All rows are made from the same 15 directions, up to rounding. Whole rows:
[[  7.7  -2.9  -0.9  13.5 -40.7 -32.2   2.0   1.9   3.9 -10.4   7.1  21.1
    2.5   3.0   4.1  14.5  24.0  -2.7 -22.3 -16.5  -4.9 -10.8]
 [  9.6 -21.5 -20.5  -7.7  13.2 -34.0   4.0   4.6   1.8   5.8 -22.2   6.1
   -4.1 -15.2  16.7   4.9   7.3   8.7   4.6  -8.1  -9.0  -6.7]
 [ -6.7   3.5  -7.1  -6.3  16.0   5.7   8.0 -22.5  -0.8   3.0 -28.5 -16.1
  -10.3  19.7 -19.5   8.5   7.7  -9.3   7.2   5.5 -25.6 -18.7]
 [ -3.8 -17.9  -1.0  16.2  -6.9  15.9  21.1   6.2   8.0   4.5 -14.0  10.0
  -18.9  -2.1   4.7  30.4  10.0 -25.8   0.7  25.7  -7.9  11.4]
 [ -2.7   5.0 -11.8   4.0   6.0 -19.4   5.4 -16.6  10.2 -16.2 -26.3 -16.4
   -8.9  15.4 -17.6 -27.3 -15.7  -5.5  -9.4  -8.3 -10.5  -3.7]
 [-14.9   4.0 -10.1 -30.4 -40.5   2.6 -28.7  32.9   4.6  29.6  33.8  23.9
    5.1 -22.2  12.9  50.0  16.4   3.6  -2.0 -20.4  -3.5 -30.9]
 [ -4.2  21.4  21.4  22.2  38.3  -5.8  15.6 -19.4 -14.3 -31.5  -4.0 -30.1
   31.3  -6.0  14.9 -12.3  21.6   8.9  11.3   6.3   2.2  11.7]
 [ -2.9   1.0   7.0  24.7  13.9   0.2   5.6  -0.7  -1.8   7.9 -32.0   3.9
  -23.2   5.3 -19.7   9.4 -26.0  -1.1   0.1  14.2 -21.0   5.3]
 [  5.0   5.2   8.1   7.0  -1.3 -26.6   1.8  18.4   7.4  12.6   7.1  24.9
    8.5  -6.5   0.1  18.4  18.0 -11.3  26.9   7.8   2.6  -9.1]
 [  9.6 -15.2 -10.0 -39.4  25.0  36.7   5.1   3.2 -19.5  10.2   8.8  19.0
   21.9  20.5  -4.9   2.9  13.1  19.1   4.3  -7.5 -20.0   0.8]
 [-11.6  18.0 -17.2  -6.9  -4.1 -31.9  -1.5   0.9   8.2  -7.7   5.2   1.2
   35.3  13.4 -12.9 -10.3  15.7 -16.8 -19.4 -21.7 -11.8 -29.3]
 [ 15.5   2.4   3.4  13.2   9.8  -4.5   1.6  -7.0  -8.4  -0.3  -3.3 -19.1
   -2.0   4.4   9.5  -7.5  -3.4  -2.0  -8.9   5.9   7.3  -3.4]
 [ 10.7  -8.8  18.1  -4.0  -2.5   4.0  12.3 -23.2   7.8   2.6   8.8 -20.3
  -31.7   9.0  -5.1  -6.8   1.3  -9.8  -1.5 -13.7  -5.6   2.0]
 [  5.1   0.9  13.9   8.6  -5.7 -12.1  10.0 -23.8  -5.2   9.1   0.8  -0.3
    5.9  -3.0 -19.3 -12.2  -2.6  -8.9  -6.8   6.7  28.0  11.5]
 [ -8.3   9.4 -20.3  26.2 -14.0 -24.9   4.5  -0.1  -0.3 -10.3   4.5  -4.4
   26.8  11.1   0.3 -14.5  -1.0  -1.7 -45.3  11.0  -5.3 -11.4]
 [ -0.6  -3.5   7.7 -12.8  -0.6   1.3   9.7 -10.9  11.6  10.5   1.5  -7.4
  -15.5   3.4 -12.2   6.6   6.7 -24.9   6.3 -11.3  -3.1  -6.1]
 [ 18.9 -13.7  -5.7   9.2 -24.0 -17.3   0.0   9.9   5.9  -0.3 -16.7  15.8
  -34.0   2.0  19.3  35.6  23.8   8.6  25.0  14.1 -14.3 -12.4]]

The start of a row, then its end:
[ -4.1 -10.4   5.0  16.1   2.0  -7.0  -5.4  26.8   5.6  20.4  32.0  16.7
  -1.5 -18.4   9.2 -13.4 -30.5  13.9 -13.1   9.0] => [ 2.3 15.5]
[ 4.4  3.5 -1.4  2.5 -0.7  7.1 -4.4 21.4 -3.5  6.5 19.1  0.2  3.7  1.0
 21.8 21.3 10.7  6.2 -1.7  5.4] => [-14.2 -13.3]
[-12.8 -24.3  -8.3 -16.6   9.2  -6.4   6.3 -10.3   7.7  -2.0   3.6  17.4
   5.9  -7.4  -4.4 -19.7  10.8   9.6  11.0  -6.2] => [-6.4 10.8]
[  0.1  -0.1  -0.2   8.3  -5.5  18.8 -11.4   8.4   2.9 -19.1  -5.1   4.8
   2.0  10.9   5.2  -2.6   9.4 -29.0  -0.3  -5.9] => [ 3.9 -6.1]
[-13.7  12.4 -11.0  -0.2 -12.0  19.7 -18.1  16.1   9.8 -19.2  11.1 -16.5
   2.6  -0.4  23.7   2.7   9.0 -10.5   5.1   4.9] => [  3.0 -13.2]
[  8.1   3.0   7.9   3.5  16.9   6.3 -18.4   6.2  -7.9   6.8  -8.5  -3.9
  -8.3  -2.2   0.5  -5.1 -18.0  -1.3   6.4  -8.5] => [ 2.8 -6.1]
[ -8.9  -2.9   2.0 -20.3   4.6   1.2   7.8   6.3  12.5  11.2   5.1   9.5
  -5.9   0.9 -14.1  10.7   0.8 -11.1   6.1 -18.9] => [-20.0  -3.4]
[ -6.2  -2.5  -2.6   0.0   0.9 -13.5  16.3 -11.7  -4.9   8.1   0.4  10.0
  14.3   7.5 -15.8   8.3  11.9   4.9 -18.2  -2.8] => [-20.8  -5.4]
[ 5.4 -0.5  7.3  5.8 -4.2 -8.5 -8.0  0.0  0.1 10.5 -0.1  8.8 -8.4  2.7
 -9.8  0.1 -5.3 -6.2  0.6 -5.6] => [ 0.2 -8.2]
[ -8.4  -7.2   1.7  13.1   0.7  10.7 -14.7   2.2 -10.7 -12.1   5.3  13.6
  12.7  -5.7  10.9  -7.6   6.6  14.7  -2.5   3.3] => [-0.4  4.2]
[ 14.1  22.9   0.6  13.6 -30.9 -24.9  -4.3   6.3   2.7 -13.1  -9.0 -16.9
 -21.3  -2.1  15.3  20.6  -3.4  21.4   2.0   3.1] => [ 2.0 -7.1]
[-16.4  20.9  -0.8   6.7   7.7  -4.6   6.0  -5.5   0.0   2.0  -0.5 -12.1
  14.5   0.3 -11.6  -1.3  -5.9   7.0   2.7  20.0] => [-1.4 -0.6]
[ -0.4   9.9   9.8   8.3 -10.3 -17.8  -4.3  11.3   9.8   8.1   0.1   4.6
  -9.5 -17.1  -2.9   5.8 -14.1  -5.6  13.3   3.3] => [18.3  6.0]
[-25.3   4.2  -9.9 -14.1   4.4   7.8  11.7 -16.6   7.2 -20.3  -7.6 -20.6
   6.5   3.9   1.9  10.9  27.1  -5.4  -4.4 -13.6] => [-29.6 -11.6]
[-14.5  -2.6  12.9  12.5   4.5 -11.1   0.4 -19.0  -0.2  -1.0   0.1  -9.1
   3.2 -16.2  -4.6  -7.9   1.6 -11.2 -14.5 -14.1] => [4.1 1.6]
[  3.8  16.9   2.9 -18.3  -5.9   3.0  14.8  -7.0   5.0 -18.4 -10.4  -3.5
   9.0  14.2 -16.5   3.1  10.5 -13.8   8.2 -15.1] => [4.8 5.8]
[-31.5 -16.6  -5.7   1.7 -22.4   8.3 -13.0 -19.6   1.5  10.3  -5.0   0.0
 -10.4 -25.4  -1.6  14.4   7.4  -6.8 -13.7   1.7] => [ 5.6 -6.0]
[ -4.1  -1.4  -2.0  13.1 -12.5  -9.3  -7.4  -7.6  -5.3   1.2  -0.6  -1.1
  -3.3  -5.3   6.1   6.1   6.0  13.3  -6.7   8.7] => [-1.8 -8.0]
[ -8.1  17.4   5.2  -9.4   9.6  23.9  -9.2 -14.6 -13.0  10.7  -4.7 -16.8
  -1.2   6.7 -11.4  11.2  -0.9  15.1  18.1  17.0] => [ -2.6 -10.7]
[ -0.4   4.3 -12.1  10.1 -15.0  -4.6  -1.0  10.5   5.4  -1.9  -7.1   7.2
  -3.0   9.2   7.6  22.0  19.1  -5.7  13.3  24.9] => [ -7.9 -16.4]
[12.9 11.7  7.7 -5.3 -7.0 -1.2  0.8  5.9 -3.3 -2.3 -2.9  6.7  3.1  5.1
 -7.3  7.4 -1.7 -2.4  5.4 -8.5] => [9.8 3.5]
[ -1.5  -1.6 -14.7  -9.6   2.7 -19.2 -10.3   4.4  10.9   7.5  33.6  -8.3
   8.8   4.8  17.9 -19.5  16.9  11.6  12.9   9.0] => [ -5.9 -25.6]
[ -9.0 -14.6  -5.6  -0.3   9.9  -6.7  16.5  -1.7  10.6   8.1   6.9  -8.8
  -1.9 -11.7   9.8   1.0   6.0 -12.5  -7.5   3.9] => [-6.5  3.0]
[-15.4  -7.3 -25.8  -8.8  -6.6  -2.6  13.4   6.4   8.5 -18.8   2.6  16.5
  30.8   1.5   3.3 -11.4  16.2   0.9  -4.8  11.3] => [ 2.0 11.9]
[  0.0   7.3  -6.9  -8.7  -7.7  -8.9   4.3  12.2  14.8  -4.4   1.1   8.4
  -5.5  14.4 -13.9  -6.4 -12.0  -0.8   0.0 -10.1] => [-14.7  -0.9]
[  4.2  -4.2 -19.3 -13.7  -6.8   3.4  10.9  12.8  13.1 -20.6   1.7  11.5
   8.3  21.0   4.2  -7.2  15.9  -6.4   6.9   1.0] => [-10.2   1.2]
[  2.5  -9.6 -22.1 -13.0  -5.9  -4.5  10.7  27.7  16.0 -12.3  20.6   9.2
  14.3  -8.8  24.7 -17.7  -2.2   9.8   5.4  12.4] => [15.9 23.1]
[ -5.2   2.2  10.9   4.6  -1.4 -11.1  -8.5   3.6  -6.0   0.6  10.4   8.4
  10.5 -19.3   6.9   3.6   2.7  13.7  -1.1 -12.1] => [4.6 3.2]
[-15.1 -15.3  -0.1  -7.6   5.8  -3.1  -4.6   2.8  -2.5  33.1  14.6   9.6
  18.1 -33.1  10.8  24.2  23.0 -23.7   2.6   3.6] => [ 17.0 -12.2]
[  3.4 -18.3  -5.6 -18.3  -3.9 -10.6  -4.8  -9.2 -10.2  24.7  -2.7  16.1
   2.7  -6.3 -16.8   1.8  -8.8   1.1 -31.4 -32.5] => [-3.6 -7.4]
[  5.6 -48.3 -10.5  -7.7  -7.9  10.8  -9.4 -14.3  -8.0  37.1   0.4  38.4
  -8.3   0.5 -18.8 -12.8  -3.0 -13.2 -13.1   7.9] => [15.6  0.2]
[  1.1  -5.3   2.9   9.7 -11.4 -22.5  15.1 -13.9   3.2  11.5  -1.0  -0.6
 -13.0  -6.2  -3.7   9.4   4.6  11.1   0.7  16.5] => [-1.1  3.6]
[ 29.4  -6.8   1.1  -3.3  11.6  -7.9   3.5  22.8   8.2  -2.2  18.5  -0.2
   1.2   7.4  21.9 -15.2   3.2 -18.8   6.6  -9.6] => [10.2 -0.5]
[ -1.2   9.2   2.1  18.6   4.0 -14.2   6.6   0.8   3.3  -6.7   9.5 -13.9
   6.6   5.3   5.7  -8.4  -0.8  -4.1 -17.9   0.5] => [-9.8 -5.8]
[-11.5  -2.6  -3.1   3.3 -31.6  -1.1   3.4 -18.3   3.5  11.2  21.1  -9.0
 -14.5   8.3  -3.5  12.8  11.7  12.0 -22.5   9.2] => [-18.3 -16.1]
[  3.7  -0.6 -10.5  -8.4 -13.2  -9.0  -8.2   6.8   3.3  17.2   2.6  -2.4
  -8.5  -7.8  -0.8   0.4 -19.0   2.5 -10.2  -1.3] => [12.3 -4.5]
[ 24.0  10.4  14.1  14.1  -2.0  -2.7  15.1  -9.4  -0.9 -25.2  10.2 -17.7
   0.8  22.5  11.3 -12.1  18.4  -4.8   2.1   3.4] => [4.9 3.7]
[  0.3  -7.8  -1.8  10.7  -1.8 -13.5   2.3  14.3  -0.4   9.3  -5.6  27.1
   2.9   0.2  -4.3  17.7   4.8  -5.4  -7.3  -3.1] => [-18.3  -6.6]
[ 12.8   7.2  -6.8  -7.7   6.6   0.1  12.0   1.3 -19.6  13.1  -1.8   3.0
  29.0   3.6   6.0  27.8  24.8   5.1   2.3  19.2] => [ 6.8 -8.2]
[  3.2 -11.6   5.1 -21.8  15.5   5.0  -0.3  12.2   7.0  23.0  27.3  -8.7
  -9.1  -8.6  18.1  15.4  12.0 -12.2   4.1 -22.0] => [-17.4 -17.5]
[  1.6   7.9 -17.2   0.0  -7.2 -18.4  -2.9   4.5   6.7 -10.0  -9.7   3.4
  24.4   7.4   0.1  -3.8  20.4 -33.1   0.1   0.0] => [ 16.5 -18.7]
[ -1.0   1.1  -2.2   6.6 -23.6  11.0  -4.7   1.6 -14.2  -8.1   9.5  11.6
   6.5   7.2   6.0  15.2   8.5  27.7 -21.9   1.2] => [-13.8  -0.9]
[ 10.5   7.0   7.9  -2.0 -16.9   9.4  11.8  -1.2  -7.2  -0.5   2.3   1.2
  -1.8   5.5  -4.1  18.2   0.8   5.1 -10.3   0.4] => [ 4.6 10.4]
[ -3.2   8.0  11.4   6.8  -3.1  15.5 -12.1  -9.6  -5.7 -20.6  16.5 -23.3
   6.6  -7.1  22.4 -10.3  13.6   2.3   1.7  -1.9] => [17.5  0.8]
[-24.5   2.2  27.0  24.1 -16.0  26.1 -30.7 -15.6  -6.2  -6.7  -6.9  -4.8
 -15.6 -16.8   0.6  22.5  14.7 -29.7  -3.0 -15.9] => [  3.9 -16.2]
[-14.7  -8.0  17.0  -9.1 -15.0  33.2  11.6 -12.5   2.1 -16.5 -11.5  23.4
 -11.3  12.7 -25.9  23.0  17.8 -16.5  -1.5 -25.4] => [-25.4  11.9]
[ 20.7   5.3   1.6 -47.3   2.2   7.3  13.1  13.3   3.9   4.6  20.6  -4.1
   6.7   1.6   7.9  11.5  10.9   0.4  15.3 -26.4] => [8.0 4.9]
[-15.0  -7.0  -7.5  -4.9 -10.8  10.3  -6.0  -3.8   1.8   0.9  -0.9   0.5
  -6.2 -10.5   3.2   5.6   0.4   8.8   0.9   7.1] => [0.9 2.7]
[ -1.2  -1.9  -6.1  -3.9   7.9 -14.5 -16.1   9.1   1.5  -3.3 -27.0  -9.8
 -11.4 -30.3  11.5  -1.8 -25.6   0.8  -1.8 -24.5] => [13.3  5.0]
